There are 3 ways to turn a row about zero (a turn may also mirror it). The second row of each pair is the first, turned, with some noise.
In the rows, 128 means zero.
Some pairs, each with its turn after it:
[ 91 116 124 134  78]
[128 184 105 114 145] -> z696

[ 99 132 175 137 171]
[ 97 139 170 169 101] -> z696

[175 118  90  86 146]
[103 158 121 191 115] -> z684

[ 83 161 140 169 100]
[134 137  55 142 116] -> z381

[167 145 121  91 118]
[ 86 129 124 161 105] -> z684

[ 89 120 158  96 130]
[ 76 151 140 125 134] -> z696

[119  90 117 153  84]
[143 167  79 117 113] -> z696

[148 179 169 143 121]
[100  89  91 102 110] -> z684

[111  93 138 113 166]
[ 95 126 159 166 124] -> z381

[116 147 143  82 146]
[ 82 150 137 109 127] -> z381

[178 136  88 114 128]
[112 123 117 190 120] -> z684

[148 100  87 173  90]
[140  88 166 168 171] -> z684

[ 79 158 159 105 135]
[136 143 123  74  80] -> z684

[ 91  99 136 150 119]
[132 134 112 176 105] -> z381

[148 154  78 175  98]
[191 130  96 118 168] -> z381

[134  94 158 143  93]
[115 148  81 150 115] -> z696

[131 172  89 170  78]
[187 143  73 107 153] -> z381

[163 118 175 148  88]
[123 126  72 175 138] -> z696

New pairs, each followed by its turn:
[ 88 142 127 105 146]
[153 153 131 108  96] -> z684

[143 164  85 167  80]
[198 144 106 128 167] -> z696

[ 88  80 133 163 105]
[126 187 102 125  93] -> z696

[128 152 141 145 179]
[135 111 175 156 114] -> z696

[ 95 150  89  76 164]
[160 175 124 145  69] -> z684

[116  94 125 175 158]
[171 134 115 125 180] -> z684

[149 122  85 168  86]
[203 128 116 127 145] -> z381

[113 103 132 159 124]
[137 158 119 135 103] -> z696

[175 155 174 176 170]
[110 100  46 113 156] -> z684

[162 160 134 156 161]
[159  95 150 163 126] -> z696

[ 79 102 144  92  93]
[ 76 174 113 101 142] -> z696

[119 179 165 136 135]
[ 89 106  83 102 128] -> z381

[122 139  84 104 100]
[148 179 132 113 137] -> z381

[127 120 159 167  88]
[155 102  96 133  91] -> z381

[168 138 148 166 162]
[123  64 129 123 156] -> z381

[121 176 136  86 161]
[ 72 141 121  95 149] -> z381

[118 134 135 150 125]
[130 120 106 137 128] -> z381

[114 115 138 127 168]
[146 161 107 116 137] -> z684

[ 83 110  84 167  83]
[182  96 189 130 145] -> z684

[127 119 177  94  80]
[ 75 141  90 142 162] -> z696

[167 159  94 104 172]
[125 146  83 177  97] -> z684

[ 97  78 164  77 130]
[ 91 152 164 151  70] -> z381

[179 179 117 164 100]
[172 100  95  76 157] -> z381

[135 112 169  87  81]
[125 134 139  97  61] -> z381

[162  76 161 141 174]
[110 163  91 128 192] -> z684

[113 170  96 106 112]
[141 114 139 144  71] -> z684

[157 154 108 100  81]
[ 89 101 154 158  92] -> z684

[122 109 121 177  99]
[175 115 104 159 123] -> z381

[148 159 109 138  82]
[165 129 103 128 176] -> z696

[150 173 159 149 108]
[130  96  90  89 124] -> z381

[158 100 151  87  87]
[ 94 110  72 123 145] -> z696

[ 87 128 116 124  78]
[150 176  98 133  96] -> z381

[ 97 128 170 178 122]
[132 178 135 182 116] -> z696

[128 115  93 134 101]
[137 114 159 156 133] -> z684

[110 119  82 174 152]
[191 114 122 154 149] -> z684

[ 83 145 143 139 133]
[120 163 160 142 134] -> z696

[ 81 147 105 177 164]
[116 133  86 176 174] -> z381

[127  93 176 152 116]
[109 150 101 164 100] -> z696

[ 79  89 117  93 144]
[159 186 163 112 125] -> z684

[123 131 120 101  84]
[109 121 170 132 103] -> z684

[101 178 125 171 158]
[167 148 189 158 134] -> z696

[121 119 156  82 129]
[101 166 135 107 112] -> z684

[ 99 177 150 117 134]
[111 142 172 149 167] -> z696

